The first 5 rows are patterns. Each new row is the sum of 2 different patterns, raised or lowered, with some noise. Before adding, each is slid sideways (what falls off one end comes back at the other) and multiplied by a number that may be negative. Names go in the order of the patterns.
In the rows, zero is written as 128.
Known rows, each followed by the names of its patterns:
144  93  111  124  127  133  121  134  97  125  111  128  125  134  121  128  131  127  125  131  133  121  163  129  114  119  126  127  106  114  128  130  163  135  129  126  130  130  97 -> surud
133  155  125  135  136  100  117  152  125  127  130  135  122  117  127  126  104  151  120  134  141  113  93  130  134  127  129  143  141  118  136  127  124  108  128  126  134  125  157 -> pimu
132  137  111  133  125  98  138  128  161  112  140  123  121  120  126  111  150  117  139  123  136  142  150  126  129  136  126  145  122  129  129  131  128  136  134  137  126  102  136 -> zab
119  138  117  140  130  108  135  126  132  130  119  130  113  129  127  135  128  93  108  144  115  133  130  113  97  131  160  124  116  137  131  125  118  97  116  129  109  140  122 -> siv
122  134  119  123  126  153  138  139  117  128  128  120  131  122  142  127  163  132  130  136  121  127  139  118  132  131  113  145  128  150  130  125  109  128  119  131  134  128  148 -> fov

New rows. What belongs after each?
156  141  145  190  162  159  173  168  186  149  166  169  171  153  175  167  156  197  161  189  169  153  169  171  171  168  161  171  153  166  172  150  166  147  157  182  157  186  179 -> surud siv
145  149  140  141  152  124  132  184  134  148  136  144  136  158  152  152  111  164  136  141  157  123  124  143  183  146  145  164  147  133  161  132  144  127  127  159  148  161  172 -> pimu fov
128  157  129  122  131  126  133  119  116  139  132  162  137  131  122  133  129  114  143  110  130  126  133  130  125  134  124  135  126  127  130  135  124  133  130  138  129  149  136 -> surud fov
150  115  128  140  98  116  140  120  128  124  136  118  115  118  122  122  152  109  135  131  110  102  140  127  107  126  141  129  113  131  128  135  114  123  132  122  123  151  123 -> pimu siv
142  100  138  130  128  140  120  102  133  112  139  125  126  142  123  144  114  129  90  124  152  136  122  138  113  135  134  148  139  88  131  117  119  128  147  136  159  134  121 -> siv fov
127  138  118  104  107  149  122  139  134  125  93  139  157  129  117  135  126  130  122  99  120  126  116  142  125  122  141  118  140  129  113  149  127  134  129  130  132  118  145 -> zab siv
112  139  113  111  135  143  129  111  121  119  110  110  131  117  125  120  116  124  122  120  111  102  114  80  127  113  134  128  135  99  116  114  116  103  138  119  126  118  140 -> pimu zab
92  106  89  98  114  85  126  106  105  118  104  115  109  91  118  131  109  111  98  126  97  116  134  110  112  60  109  114  106  121  120  103  103  97  145  101  107  113  104 -> zab siv
107  124  136  129  124  146  138  131  138  156  130  114  135  123  136  136  150  138  157  116  151  138  121  121  150  114  129  126  139  129  120  144  123  113  144  119  134  162  124 -> pimu fov
141  124  117  130  142  137  127  158  144  141  142  133  121  120  130  136  144  133  168  135  159  127  137  140  131  134  159  127  135  137  135  133  124  143  133  141  154  131  144 -> pimu fov
92  116  96  111  127  107  133  115  102  102  121  137  110  133  125  111  116  125  107  141  116  138  112  166  137  131  113  123  130  100  126  118  127  159  133  126  130  132  134 -> surud zab
127  118  112  101  111  108  120  120  115  137  113  117  127  111  106  136  125  126  93  108  117  109  139  114  130  113  150  121  100  133  88  104  124  105  123  115  105  114  114 -> surud fov
101  87  110  91  109  87  110  101  104  109  99  104  88  90  107  92  109  99  90  98  101  100  110  93  94  92  100  104  113  103  104  99  94  103  102  102  97  104  114 -> zab fov
146  143  162  163  139  169  143  149  124  144  145  170  152  180  146  171  146  149  157  120  147  169  168  150  151  160  138  138  154  140  130  170  132  164  160  148  118  148  141 -> pimu fov
120  136  147  138  149  124  138  125  119  126  151  131  105  119  149  120  132  134  121  96  147  154  133  131  131  117  132  129  109  124  141  125  137  133  126  138  114  143  133 -> pimu siv
135  139  132  138  135  117  134  143  139  139  137  150  140  124  137  118  135  127  137  132  121  154  127  165  136  142  133  130  134  131  144  145  138  139  134  135  144  144  133 -> surud zab
104  102  124  107  114  119  100  90  108  116  123  109  118  114  115  115  113  123  97  112  96  123  104  129  117  130  112  123  105  102  101  127  107  105  103  116  109  103  112 -> pimu zab
112  130  103  138  99  119  101  110  105  96  106  112  116  103  111  93  117  107  107  107  110  101  101  105  94  128  109  110  101  122  115  117  131  100  92  81  120  100  111 -> surud zab
150  107  134  146  141  140  148  142  139  137  140  139  131  158  132  167  151  125  116  142  145  128  134  151  150  158  151  142  139  133  143  122  156  119  148  143  157  144  143 -> surud pimu
121  133  130  146  109  142  97  131  110  119  111  137  123  124  134  117  132  132  134  123  159  126  115  117  130  149  106  116  123  143  155  138  152  122  133  109  117  134  105 -> surud zab
183  138  180  135  144  159  169  164  159  171  128  169  149  174  163  168  148  164  161  163  163  167  178  154  200  160  149  154  175  169  148  146  164  166  193  172  162  169  166 -> surud fov
140  142  139  142  147  146  143  125  123  145  158  122  125  137  138  151  134  144  131  139  141  130  148  116  122  137  120  137  116  143  113  130  142  145  121  143  134  136  136 -> surud pimu
